The rows of a group lie close to one hidden flat surface of 12 dimensions, which may be shifted away from zero. Surfaces can cross.
Known rows, each followed by its group:
[-20 -32 -15 -44  12  19   7  -2   2 -22  -1   9  15 -24  17  -1 -19   1
  24 -52  19   0 -12] -> (3)
[ 37  37 -11  11  12 -10 -27 -10 -14   4 -35  17  16  -2  27  24  20 -24
  10 -12 -31   7  29] -> (3)
[ 12   6 -19  18 -13  19   2  18  28 -36   5 -34   3   7  -2   4 -50  44
  -2  22  30 -14  -8] -> (0)
[ 43  18  13 -12   5  -1  29  15  13  65   7   9 -14  26   4   1  21  -5
 -13  -9  18  13   5] -> (2)
[ 12  17 -19 -14 -11  -3  35 -36   7   7 -19   9   7 -20  24  20  11  13
  -4  -9   2  17   5] -> (3)
[ -4   1   0 -28  32  -1  -8 -11  -7  -5 -11  39  -2   0   1  -3   0 -20
  19 -36  -5 -18   3] -> (0)
[  4   0  -6 -26   5 -31 -13 -42 -28 -22  27  28 -16  57 -21   5  26   8
 -21 -44 -11  -7  -4] -> (3)
[ 24 -24  30  38 -29 -25  56  33  11  -2 -30 -22  28  -9  -8 -22   9   8
 -45  11 -19   8   1] -> (3)
[-23   7 -11  20 -34  10  -6 -47  25 -36  23   5 -38  16   1  41 -11  23
   9 -10   8 -14   2] -> (1)
[ -4  -1 -30 -26 -21  44 -19 -11   0 -19 -14  32  29 -16  -2  44 -21  -1
  -9 -35 -17  -3 -12] -> (1)
[-19  -3 -24 -19 -17  18 -26  15  -6 -29   7 -14  29 -20   5  16 -21  11
  -5   8 -11  15  -5] -> (1)
[  0   2  20  -1  -2 -36  16   2  -1 -27 -20 -11  12  14  16  -9  30  12
 -36 -20 -22  18   7] -> (3)
[ -8  17   8   1  11 -12  14 -20  44 -52  -7  11 -24   9   8 -15  24  15
 -17 -50  23   2 -20] -> (2)
[ 10 -29  11 -15  -2   3  -9  11   7 -19   6 -14  16  24  -6 -30  47 -50
 -58 -25 -13  18  10] -> (1)
[ -1  45   0 -18  29 -27 -15 -18 -15  -6 -40  39   5 -15  38  10  27  -9
  11 -11 -28  14  18] -> (0)
[ 21   8  -8  17 -10 -12  -4 -12 -18 -17  -5 -16   3  10   2  38   1  39
   8 -41  -1 -13 -13] -> (1)
[-30   1   5 -10 -31  18 -11  24   9 -28 -24  22  23 -17   7  34 -25  19
 -28  -3 -36  21   3] -> (3)
[  2  20  -2  -7  -3  23  23 -21  40   6 -12   4 -19 -10  26  23   9  12
  -2 -22  16  -1  -5] -> (2)
[ 41  21  10  43 -16   2  -2  -8  -7  19 -19   3  -7  30  -1  49  -2  17
   1  -4 -20 -21   8] -> (0)
[ -5  13  -1 -54  -4 -13 -19   2  -8   7  14  50   3  29  -5   5  -2  -4
 -28 -10 -19  33  16] -> (2)
[  2  -2  13   9  21 -44 -22  21 -43   3   1 -26   7   4  12 -11   3  10
  35   5 -11   6  11] -> (3)
[ 14  17 -14 -18  11 -12 -39 -10 -33  26  24  24  -8  17  -5  12   3 -11
  30  -9   6  15   5] -> (3)
[ 22  28 -26 -15   5 -15  -5  14  15 -31   5   8  19  -5  -6 -35  -2  10
 -25   6  32  42 -17] -> (1)
[-18 -21  10  16 -37   2 -13  20  11  -6   7   7  11 -15 -10 -11 -19 -39
 -10  51 -22  21  35] -> (3)
[ 31  -5 -39 -14  18  -9 -20 -17 -41 -32 -11  16  36   8  -5  10 -20   5
  19 -39  -9 -21   3] -> (0)
[ -2  -6   3 -11  19 -12 -37  44 -18 -20  -7  12  20 -14  -4 -17 -12 -11
  16 -22  -2  12 -10] -> (2)
[ -4 -12 -20 -41  32  39  35 -22 -15  16 -23 -23  26 -26  23  13   1  21
   4 -19  -6 -36  -8] -> (0)
[ 28  31 -30  17 -12 -32  -7 -36  -4 -39  14  37 -15  16 -26  13 -14  29
   9 -26  27   1 -20] -> (1)
[ 34   1 -28 -10 -20  35   3 -24  -3  26   3  16  18   3 -14  19   1 -33
 -23   6  -8  -5  10] -> (3)
[ -9 -27 -38 -11 -35  51  -6 -25   1   0   7 -21  33 -33   3   8  -7 -44
 -15  29 -22  -3  24] -> (1)
[-26  15  16 -20  12 -16 -20  22   3  -6  27  -8 -17  18  -3 -30   0   7
 -17  33   4  22  -2] -> (0)
[-32   2  -4 -24  19  11   0  -7   2  17  13  -5 -11 -16   8 -15 -12  -2
  20  30   9  -8   4] -> (0)
[ -2  24 -12 -30  -5  43 -15   7  33   9  -2  17  -9   5  24  35  10  13
 -17 -39  20  35 -23] -> (1)
[ 53  21   1   8   1  20 -33  22   3   4 -30  18  11  34  18  45  10  -5
 -10 -56  -5  13   3] -> (0)
[-20   9 -23 -15  -4  32 -12  -7  25 -12 -12  10   4 -42  22  14  -9 -21
  15  -5   9  10   0] -> (2)
[  1   6 -41 -40   1  14 -44 -22 -13 -10  38 -23   4  17  30  18  -7   7
  19  -6  23  30  12] -> (0)
[ -1  37 -23 -32   3   2  25 -52  27 -21 -19  11   5 -14  31   5  36   7
 -34 -30   8  24  -7] -> (2)
[-26 -14   4  -7   2  35  -7  -6  21 -15  -6  -7   0 -15  11  12  23 -23
 -13 -34  -5  -7 -10] -> (2)
[-16 -15  -4 -13   6 -34  11 -26   3 -70 -15  25  13  -2   5 -16  -2   3
  -5 -37  -9  -4   6] -> (3)
[-12   7 -14  11  -8 -21 -29 -47  15 -48  18  10 -30   8  17  16   4  -2
  31 -37  15   0  10] -> (1)
[-14 -17 -22  -6 -26 -20 -32 -13 -29 -32  44 -13  16  -2 -28 -23 -10 -15
 -11  39  -9  14  15] -> (1)
[ 39  44 -12  18  -3 -34  -1 -16  -5  21   2  46  -9   5 -15  -9  13 -14
   8  19  18  31  -3] -> (1)
[ 17   4  -4   0  -1   2 -20  65   7  11   8  17  11   1 -24 -25 -37  -5
  -3  15  18  21 -13] -> (2)
[ 10 -14 -29  -7  -2  36   1  27 -35  29  -2  14  36 -28 -35   3 -47   7
  15  30   0 -15 -22] -> (1)
[ 15  13  -1   4   2   8  16 -33  -5  53  -7  11 -13  -2   4   8  23 -27
   6  26  -9 -11  21] -> (0)
[-13  -4  11   0   1  -8 -16  11  22 -32 -20  26   3  -9  15  -7 -14 -34
  13  -6 -18  -4  33] -> (2)
[ 16 -19 -17  -6   0  -6  29 -13 -14 -37 -32  -5  49 -17  -4  -7  -4   4
 -23 -18 -22 -22   3] -> (3)
[  1  49  25   4   2 -16   6   1  22  18  -9  22 -24  12   2 -12  26  -6
 -34  39 -10  23   9] -> (0)
[ 28 -14   5  10   8  17  20  -1   3  41  17 -25 -12  13 -21 -13  49 -17
 -20 -35  28  -3 -31] -> (2)
[ 13  -9 -30 -12   0  17  19 -32   6 -30 -23 -25  40 -16  18  -8   5 -17
 -19   6 -15 -16  27] -> (0)
[  6  33  14   0  -4   3   0 -12  27  50  -1  22 -37   5  39  28  24 -27
  29   1   9  25  33] -> (2)
[ 36  15 -15  31 -22 -28  -1 -33  -7   0  36  -7 -23  27 -21   8   8  20
   5  -6  24   1 -13] -> (1)
[ -2  13  16  -2  -3 -23  -9   5 -13   9  21  22 -28  40 -18  18  -4  32
  -4 -10  -1   3 -13] -> (2)
[ 22 -11 -13 -31  24 -16  14 -45 -32  12   5 -20  10  30  13  -9  53 -17
 -13 -31  -9  -2  10] -> (0)
[-17 -21  -2 -54  19  -2  24  20  38 -30  -2 -17  14  -2  35 -41 -23  -1
 -15   3  13   2  30] -> (2)
[-16  -7  20  10  -2  -9  19  11  14   9   5 -49 -17  -2  34  -4   8  23
  10  12  15  11   7] -> (3)

New rows, each followed by its group:
[ 28 -10   8 -11  22 -15  20   5  -8  -6   2 -31  10  40  -8 -23  28  18
 -34 -28   8  -9 -15] -> (0)
[-31  28 -24 -19 -23  43 -35 -10  27 -37 -12  34  15 -34   8  28   5 -14
 -35 -10 -14  34 -18] -> (2)
[-20   2  11  17 -29  29   1  13  49  -8   9 -25 -17  -5   0  -7   6  -6
 -36  29   6  14  -1] -> (2)
[ 16 -42  -4 -21   4  43  26  11   7  38   5 -11  12  -2   3   0  12 -24
 -11 -33  15  -9  -9] -> (3)
[-13  -9  11  -6 -19  23  -9  16  10  -2   1 -56  11   5  32  16  34 -10
 -35  -5 -22  19  13] -> (1)
[ -8   8 -12 -29  19  15  29 -46   0  -9 -16 -33   4  -5  45  18  18  27
   1 -20  -2 -17   6] -> (0)
[-46  40  -2 -22  -2 -15 -16 -36 -11 -24   3  13 -16   2  21  26  -6  39
  -2  32 -31   5  14] -> (0)
[  4   2   9 -17  20  -7   2  12  27 -29 -30  18  13  -3  27 -10   8 -18
  -7 -37  -4   4  17] -> (2)
[ -9  27  13   8   7  -5  19   1  15 -37 -34  30 -10  12  -3  23 -20  66
  -9 -30   1 -14 -33] -> (1)
[ -4  -2  25   6   2  16   3  32 -21  39 -20 -33   8   3   8  21   1  19
  -9  22 -34 -20   0] -> (0)
[ 18  12 -38   1 -18  22   7 -28  20 -34 -25 -21  27 -23  30  38   2  15
 -10 -39  -1  -4  -2] -> (1)
[-24 -47  29 -24  -4  -8 -10  -3 -25  12  19   5  -1  24   1   5  26 -28
  -2 -29 -31   1  13] -> (3)
[ 16  -8  -8 -18  -5  27  37 -27  12  -6 -13 -13  17  18  -6   9  15   8
 -46 -14  -9 -28  -1] -> (0)
[  4  13  -6 -32  14  29   2  27   2  18 -11   5  14   1   3   6  -7  23
 -28  -9   1   2 -24] -> (0)
[  8  24   4  24  -2  10   6  30  50 -30 -39 -10  13 -37  21 -10  -3   2
 -13  -1  11  15  -4] -> (2)
[-17  -4  26  20  -9 -12 -12  23 -16   4 -10 -36  10  -9  10  -1   7   0
 -14  36 -40   4  20] -> (2)
[-13   7 -12   1  -6  -6 -10 -55  10 -62  -8   9  -4  15  10  14  -3  -2
  -4  -6 -27 -30  30] -> (3)
[ 20  18 -21 -31  25  28  16 -27  27  13 -13  64 -10   0  -4  -1   2 -24
  -1 -42  27 -12 -14] -> (0)
[ 15  35  -3 -22  -3 -18  10 -23  -9  15 -25  36  11   4  23  28  13   0
 -13  -8 -30  16  24] -> (2)
[-63 -64  44 -18 -37  -2  47  -7   9  12   5   1  -5 -22  19   3  25 -10
 -10  -9 -21  31  15] -> (3)
[-34   9  27  27   2  17 -26  26  30  -7 -16 -13 -30 -16  32  34 -13  15
  41 -14   4  -6  -4] -> (2)
[  0 -11   9  -4  15 -19 -27  40 -17  -3  15 -12  13   0 -10 -40  14 -22
  -7   4   1  23  -2] -> (2)
[-10  21 -20 -15  11  29   0  -1  20   8 -16   3   0 -43  34  29 -28  14
  50 -14  25  -1  -5] -> (2)
[ 31  28 -13   2 -10 -27 -10   3 -13   8  -9  34  18  -9  -1   1   5 -15
  -7   8  -7  40  13] -> (3)
[  2 -10   1 -32   9 -29   9  10 -25 -11  11  -4  13  18 -12 -19 -12  29
 -17  -7  -3  -5  -4] -> (2)
[ 21  -4 -31 -31  25  -9 -11   6 -38  22   5   5  33 -24  -8 -25  17 -28
   9 -19   7  23 -12] -> (2)
[ -4  15  14   8  27 -10 -23  26   3 -10 -23 -11   1 -12  36  -4 -12   2
  33   0  -3   3  19] -> (0)
[ 64  24  -8  23  25 -38  26  -7  -3   6 -37  -8  17 -12  22 -15  28  -9
  15 -22  13   2  11] -> (3)
[ 15  25  18   6  32   3   6  56  13  23 -22  11  -5  -7  -5 -18 -23  20
  12   6  22  -8 -24] -> (0)
[  3   5 -16  -4 -11  15 -47  24  13 -31   8  -7   7  -1  17  24  -4  -8
   2 -41   5  24  -1] -> (1)
[ 25   1   2  18   5  31 -13  15   7  18  -4 -51   3  21   7  14  -2  -3
  -8  18 -11 -31  15] -> (3)
[ -3  -7 -14 -27  10   4 -14  24  -9  12  17 -17  24 -17   4 -35  15 -26
 -16  11  10  32  -4] -> (2)
[ 30  23 -24  -1 -11  16 -36  11  -5  18  -2 -11  16  -8  32  48  14  -2
  13 -42  -2  28   0] -> (1)
[  1   6  24   5   0 -36 -17  11   2  -3   9  32 -23  34  -8 -13  10 -17
  -4  -5  -9  13  20] -> (2)
[-20 -55  19 -36  -6  14  23  -2 -13  11  -9  14  17  -3   8  10  27 -24
 -22 -58 -22   9  -3] -> (3)
[  3  17 -16  -4  39 -32  27 -25 -26 -33 -40  -4  23 -25  17  -4 -11  41
  28 -12 -12 -38  -1] -> (0)
[-30 -60  -3 -26 -15   3  11 -53 -15 -16  36  16  -4  19 -23  -4  13 -40
 -11 -21 -20 -23  20] -> (3)
[ -4  31  16  -4   1 -10 -16   0  24  -6  -1  32 -29  18  17  16  11   6
  -4 -26   6  26  -2] -> (2)
[  5 -14  34  16  20 -14  16  27 -12  -4 -17  -4  -3  31 -21 -10   4  30
 -11 -26  -6 -23 -31] -> (1)
[-19  13  21  -2   7  29  26 -37  31  19 -25  14 -32   1  22  31  16  -5
   0  -7 -10 -34  11] -> (0)
[-35  42  17  -4   0 -18 -12  13  28 -41  -7  10 -12   3   6 -16 -13  28
 -38  41 -14  18   8] -> (0)
[ 10  22  12   1   4   8  13  -2  34  58  14   2 -48  10  27  12  14  -1
  29  -2  41  12   3] -> (2)
[-16  -8 -16 -31  -7  12 -29  -4   0 -53   0 -16  28  13  14  -3   0  -8
 -40   6 -29  13  21] -> (0)
[ 26  -9 -21 -37  16   4   1  27 -44  26  -3   1  49  -8 -17 -23   8  -4
 -31  -1  -6  25 -26] -> (1)
[-15 -16  -2 -20  13   8  28  -1  11   0  17 -43   2  -2   5 -34   9  14
 -15  24  27   8 -16] -> (1)
[  0   3   2 -12   1   5 -16  31  13  27  15  18 -15   0   4  -3 -34 -11
  24  19  17  13  12] -> (2)
[ -6  17 -31 -39   0  32   8 -30  30  -7   8  25  -4 -12   7   6   5   1
 -17 -28  29  21 -23] -> (2)
[ -7  17  12  14  -3  13   9  16  40   7 -17  -5 -21 -12  32  17 -14  13
  20   4  14  -3  11] -> (2)
[ 35  17 -37  21 -35   2  10 -46  -1   2  10  22   0   2 -24  24  -2  -3
  -8   7   3  -5   0] -> (1)
[ 16  -1  13   3  23 -15  25  20   2   9  -5 -34  -3   7  13 -14   9  29
   8 -23  25  -8 -18] -> (2)
[-19 -24  21 -19  18  27   8  -1  16   0 -12   9 -10   7   3  -8  10 -21
  -9 -26  -9 -33   3] -> (0)
